The first 9 rows are patterns. Each new row is the sum of 3 different patterns, raised or lowered, with some noise. Before adding, each is slid sideways (what falls off one end comes back at the other) and multiplied by a number that may be negative. Names go in the order of the patterns.
(in the rows, 128 means zero)
Known rows, each followed by the names of its patterns:
[121 124 109 136 118 148 127 137 108 162 131 127 145 140 124 110 156 128
 127 135 112  89 103 127 108 139 128 123 128  82 121 110 174 126 139 125
 149 125]
Z500
[144 124 125 136 129 118 118 155 137 133 158 131  93  82 135 113 148 123
 128 134 150 125 129  82 138  82 136 132 114 162 129 122 127 122 118 145
 126 117]
Z204
[162 155 120 122 142 111 110 141 132 141 120 128 137 125 128 127 109  85
  82 128 111 142 141 124 128 142 150 174 129 138 137 138 137 119 158  96
 145  98]
Z443
[111 113 139 138 122 113 121 118 137 129 123 119  87 117 126 138 128  85
 112 118 132 128 120 118 140 115 133 139 108 120 139 171 125 137 144 119
 137 127]
Z57
[105 152 122 127 132 116 118 133 129 132 116 133 115 144 139 124 109 126
 125 128 132 116 137  89 123 112  82 124  83 121 110  89 128 161 125 133
 132 167]
Z503
[137 118 128 153 144 126 133 141 153 109 131 137 117 130 144 154 135 111
 125 145 112  82 127 119 121 132 163 137  82 135 118 119 118 158 156 125
 112 132]
Z976
[ 98 139 120 134 140 128 129 128 130 122 137 117 109  94  82 123 174  93
 135 145 148 110 140 125 131 145 131 121 126 113 126 126 116 109 133 140
 129  99]
Z292
[174 144 158 104 122 147 157 128 143 129 122 103 163 140 142 130 127 160
  82 137  82 125 146 116 141 111 117 121 137 132 110  93 169 134 137 141
 119 135]
Z722
[127 130 129 100 108 123 171 109 105 127 150 124 135 149 129 104 134 118
 106 106 114 128 132 143 126 130 122 116 122 123 135 137 127 128 129 169
 127 155]
Z851

New rows. What belongs after each?
[207 177 202 144 176 157 149 134 170 168 145 155 183 171 114 184 124 165
 144 200 177 186 150 132 180 165 155 217 226 182 173 187 189 151 168 178
 197 178]
Z500 Z443 Z976
[145 101  57  73  85  93 130  71  81 121 169 100  86  46 116  65 117 106
  81 145 114  94  84 101  77 110  75  48 108 112  58 116 128 115  43 129
 101 116]
Z204 Z57 Z292
[168 129 116 113  94 108  98 122 129 146 130 111  85 142 109 175 138 154
 131 163 122 118 141 127 133 107 124 127 181  88 198 151 159 171 155 166
 125 182]
Z500 Z503 Z292
[105 108 142 124 104 151  93 146  88  98  94 131 113  94 109 125 118 112
 155  84  88 123 122 123  93  83  94  93 147 115 131  91 118  67 111 114
 140  71]
Z500 Z722 Z851
[ 90 108 122 116 133 124 109 138 106 103 111  97 124 145 171 136 134  87
  78 126 142 119 114 131 151 134 105 115  72 144  91 139 118  81 120 144
 132 124]
Z500 Z204 Z57
[105 107 142  77 108  85  91 107  93 151 101 127 107  85 111 128 125 147
 165 103 118 141 165 101  90  69  92  99  97  45 108  61 147 122  93  90
 115  82]
Z503 Z722 Z851
[149 125 167 151 163 140 152 173 152 117 185  98 166 193 149 218 127 165
 169 181 171 185 180 142 157 203 159 151 154 137 165 113 182 103 183 171
 106 127]
Z204 Z503 Z722
[158 108 105 151 245 118 151 185 204 147 197 203 197 169 181 144 141 139
 153 158 146 131 169 174 158 126 127 178 146 198 169 184 152 181 171 183
 168 165]
Z443 Z292 Z851
[132 138 126 138  81 126 129 133 138 156 171 142 133 137 153 108  92 141
 149 136 120 158  89 117 164 148 154 112 131 144 128 124 137 130 107  88
 168 147]
Z503 Z976 Z722
[ 81  65 108 113  66  75 108  91  67  86  67  73  58  98  82  31  89  44
  69  57  74 100 102  37  89  68 106  64 116 112  96  95  48 105  92  83
  75  69]
Z503 Z976 Z851
[131 133 129 150 124 143 146 139 166  99 150  63 138 151 111 151 110 138
 114 100 140  90  91 161 130 158 172 131 155 198 168 150 139 122 157 178
 144 148]
Z503 Z976 Z722
[146 200 163 157 131 159 145 157 183 162 150 171 182 164 169 180 172 176
 179 161 167 171 174 178 158 140 134 189 168 184 176 152 159 200 175 162
 192 185]
Z57 Z503 Z292
[119  97 154  61  81 139 106 158 140 153 137  86 128 133 127 106 158 128
  96 124 160 107 115 164 172 135 162 133 114 120 121 114 152 108 132 147
 162 121]
Z204 Z976 Z292
[152 182 117 160 159 109 134 119 136 134 132 141 129 159 145 190 185 136
 147  94  75 126 169 114  93  62 138 116 138 141 121 116 121 148 107 153
  81 105]
Z443 Z57 Z851
[117 118 134 103  90  99 178 120 127 116 110 112  57 123  97 111 122 106
 115  82  90 107  92 108  68 101 136 109 139 128  95  73 149 146 132  75
 119 151]
Z976 Z722 Z851
[157 128 144 131 136 156 145 157 147 132 121 126 136 156 129 144 126 179
 122 141 160 118 119 117 179 111 151 149 126  88 144 154 141 142 128 146
 174 148]
Z500 Z976 Z722
[143 147 126 120  95 127 200 127 105 122 113 144 119 136 154 140 127 108
 130 135 108  98 143 114  81 100 146 105 124 147 124 116 133 148 108 102
 139 182]
Z57 Z976 Z851
[154 117 111 109 163 137 116  90 112 111 150 172 112 135  98 166 131 122
 179 112 141 128 154 137 119 147 207 103 137 146 120 165 126 136 131 109
 180 153]
Z57 Z976 Z722
[131  81 108  88 112  78  79  50 126  60  93  39 108  43  72  76  63 109
  81  96  79  80  75 105 101  71  85  95  97  92 107  97  78  97  61  71
  54  94]
Z500 Z503 Z851
[172 168 135  69 120 141 138  83 161 130 128 118 145 140 122 118 151 133
 118 132 115  93 111 124 158 116 117 128 128 125 101 140 151 137 157 148
 156 129]
Z503 Z976 Z722
[109 102 104 123 133  91 132 129 150  97  84 104 124 148 105 131 127  96
 106 123 112 119 143 139  69 123 109  92  95 111  95 118  77  80 119 157
 116  95]
Z57 Z976 Z292
[ 95 101  99  76  78  70  53  82  87  92  56 116 130  91  89 107 106  59
  52 137  83  49  74  89  10  56  46  80  60  46  93 124  61  76  97 125
  48  76]
Z503 Z976 Z292
[ 96 122  98 123 107  84 144 164 168 111 130 150  80 137 119 124 127 122
  97 137 145 148 158 129  69 164 130 109  78 132 107 109 122 114 147  99
 129 112]
Z204 Z503 Z292
[125 151 168 143 158 117 138 163 155 133 165  96 161 124 160 146 126 130
 166 137 139 124 128 154  99 175 180 193 179 154 151 121 124 171 106 118
 151 172]
Z204 Z443 Z503
[ 93  95 126 129 153 136 138 127 135 119  87 138  87 141 124 134 147 132
  99 168 134 122 161 141 146 125 174 127 136 138  85  68 121 169 100 146
 132 115]
Z500 Z204 Z851
[ 89 140 126  97 113 129 137 120 167 139 135 164 113 169 134 132 181 127
 113  79 114 111  82 126 105 138 125 115 122 140  94  93 107 133  89 129
 122 101]
Z500 Z503 Z976
[151 158 142 199 163 214 180 151 173 136 155 188 156 190 169 151 163 193
 169 176 153 138 145 151 172 109 168 131 131 158 186 205 152 154 104 127
 161 137]
Z204 Z443 Z503
[151 135 141  93 194 168 136 119 159 149  85 155  87 114 126 122 137 124
 124 124 128  81  84  91 185 146 154 139 142 142 177 171 145 125 131 167
 160 132]
Z500 Z443 Z722
[185 172 170 184 187 179 192 196 192 153 167 173 168 174 138 181 156 170
 174 168 175 173 173 129 195 196 195 158 152 168 153 159 181 168 175 189
 212 171]
Z976 Z292 Z851
[154 183 139  93 167 111 139  60 180 153 147 119 143 127 116 136 133 138
 132 131 146 121 134 157 159  98  62 152 110 145 122 176 127 161 189 163
 173 153]
Z443 Z503 Z292
[152 164 145 153 141 141 140 195 148 134 131 164 203 113 156 108 126 152
 137 138 137 137 119 167 163 151 137 166  97 163 144 114 124 186 142 151
 119 122]
Z57 Z292 Z722
[ 90 100 182 224 123 155 109 166 112 148 100 123 110 157 107 168 123 127
 137  92 133 144 157 113 105 118 135 132 130 134 137  83 118 127  94 101
  82 119]
Z204 Z443 Z503
[113 127 141 108 139 138 135 133 164 132 136 142 133 122 125 179 134 115
 139 117  91 110 126 124 135 142 130 131 111 162 178 170 100 179 120 141
 115 134]
Z500 Z57 Z292
[ 90 183 129 184 138 113 137 126 143 117 143 113 140 116 200 114  84  73
 128 102 121  94 114 115 153 123 119  59 131  73 114  94  94 122 100 115
 129 115]
Z204 Z443 Z722
[ 61  70 117  85  77  84  77 114  62 102  62 114  76  55 111  89  82 145
 105 108  81  57 116  87  63  92  48  71  62 141 101  84  94  81  76 100
  93  57]
Z443 Z57 Z503
[ 52  83  88  54  78  29  85  70  57  89 110  94 120 123 109  42 125  89
  84  86  83  72  94  93 108  84  96  75 106 125  96  86  91  85  84  99
  89 116]
Z57 Z503 Z292
[131 150 112 143 162 173 112 133 145 144 115  90 159 117 138 185 162 183
 113 169 165 126  96 149 154 130  92 162 126 134 127 143 157 137 132 116
 151 109]
Z503 Z976 Z851
[142  93 108  51  61  66  71  67  43  84  89 113  82  62  78  80  69 130
  84 108  53  78 148  62  87  95  97  83  59  29  81  94  84  80  73  82
 102 119]
Z443 Z722 Z851
[163 147 141 146 169 155 170 187 180 156 175 162 170 166 158 188 134 172
 136 136 159 133 170 145 118 172 190 164 177 158 199 149 173 135 159 161
 148 147]
Z443 Z503 Z976
[160 126 141 122 168  79 153 140 185 151 131 157 134 129 146 146 140 118
 127 186 125 133 149 132 131 124 102 176 131 156 193 173 154 158 151 168
 116 130]
Z503 Z976 Z722
[131 129 122 145 121 116 100 118 142 114 122  95 119 130 140 105 142  97
 108 131 114  80  86 117 141  92 139 113 112 131 105 107 107 107 124 135
 112 106]
Z204 Z57 Z976
[124 139 106 142 145 124 110 155 137 119 129 120 130  68  87 107 161 108
 130 147 125  94 131 139 134 122 117 171 129 127 137 121 106 138 164 149
 116 106]
Z976 Z292 Z722
[122  63 141 131 130 102 127 122  58 141  69  99  88  97 111  86 114  79
 113 125  92  66 155 148 127 138 101 112 147 124 133 129 114 157 122 137
 156 122]
Z204 Z57 Z722
[147 139 110  96 142 125 123 103  89 166 135 126 146 114 142 179 154 146
  74 115 169 184 120 121 111 105 112 160 134 131 141 111 168 112 151 125
 135 133]
Z57 Z292 Z722
[121 150 127 125 143 129 122 133 148 169 143 156 111 138 168 141 143 154
 134 162 172 172 153 125 136 114 145 144 141 150 143 114 162 129 136 135
 164 153]
Z500 Z204 Z722
[136 106 108 116 172  95  61 129 124 144 133 176 166  68 169 113 109 127
 133 118 123 116 119 100 127  91 141 130 121 143 138 138 102 152 136 129
 134 122]
Z503 Z976 Z851
[107 128  82  71 127  95 119 114 156  91  83 107  95  87  98 112  83 107
  85 153  74 140  75 129  85  64 109  97  83  95 123  74 106 105  90 149
 139 124]
Z500 Z204 Z976
[155 174 148 143 151 133 148 142 145 145 172 167 173 127 163 142 146 167
 154  99 134 156 196 161 164 137 136 127 132 148 166 156 133 125 138 162
 125 189]
Z976 Z722 Z851
[ 67 139 170 106 114 119 118 138 182 206 128  75 169 121 141 140 146 151
 144 137 162 115 116 149 194 128 175 129 166 108 132 156 162 121 150 195
 106 147]
Z443 Z976 Z722
[155 134 155 137 142 142 155 157 147 154 136 151 164 155 131  94 155 122
 164 141 152 162 167 135 101 127 194 100 142 160 145 148 154 157 146 159
 156 172]
Z204 Z292 Z851
[126 120 120  98 125 145 163 112 127 122 133 109  98 171 130 170 121 135
 167 114 132 145 117 118 129 155 161 100 114 149 121 136 133  97  91  75
 161 123]
Z500 Z443 Z722
[ 97 113 124  98  70  99  95 108 110 113  87 117  79  80 123 112 136 123
 160  95 123 125  97 109 106  87 112  90 147 124  77 115  86 128 105 113
 105  82]
Z204 Z57 Z292
[109  98 178 133 159 128 128 148  96 145  84 159  97 137 160 149 110 180
 145 121 146 145 150 118 155 142 177 143 164 140 157 139 108 118 123 175
 118  61]
Z500 Z443 Z851
[ 92 111 128 148 151 114  89 110  94  70 103 127  99 127 150 104  68 151
 137 116  79 117 130 114 102 141 146 152 168 133 134  88  96 136 114 123
 127 138]
Z976 Z292 Z851
[155  97 147 155 115 127 148 171 120 110 153 114 146 118 123 125 133 145
 121 113 116 149 145 165 122 142 142 119 168 159 153 129 120  98 149 113
 120  89]
Z57 Z503 Z976
[ 76 105  79 103 130  95 137 158 113  87  81  53 122 103  86  81  79 123
 128  84  74  55 104  78 118 107  38 135  89 107 116  74 142 113 147  98
 111 107]
Z204 Z292 Z722
[117 129 123 117 133 156  83 135 133 138 105 164 119 131  75  93 165 135
 127 144 128  91  91 153 133 110 110 153 160  64 115  89 105 117  90 141
 106 107]
Z976 Z292 Z722
[125 111 100 129 132 131 130 117 104 110 157  84 131 103 112 127 136  70
 111  78 135  95 111 113 100 130 123 117 144 113 119 121 126 109 107 155
 112 177]
Z500 Z204 Z722
[153 107 127 143 142 100 166 121  97 132 118 114 128 111 135 110 147 137
 141 150 106  79  99 137  98 164 154 133 120 149 114  74  78 149  75 135
 115 123]
Z204 Z503 Z976
[124 112 135 166 137 152 130  87 174 153 147 101 146 114 146 132 119 163
 135 154  92 166 124 152 162 130 167 136 179 177 129  85 125 109 140  65
 147 102]
Z500 Z503 Z292
[152 124 102 116 148 131 116 125 193 137 143 125 143 143 159 128 160 127
 151 138 188 121 139 148 118 119 150 139 153 132  96 155 105 127 107 152
 141  98]
Z204 Z976 Z722
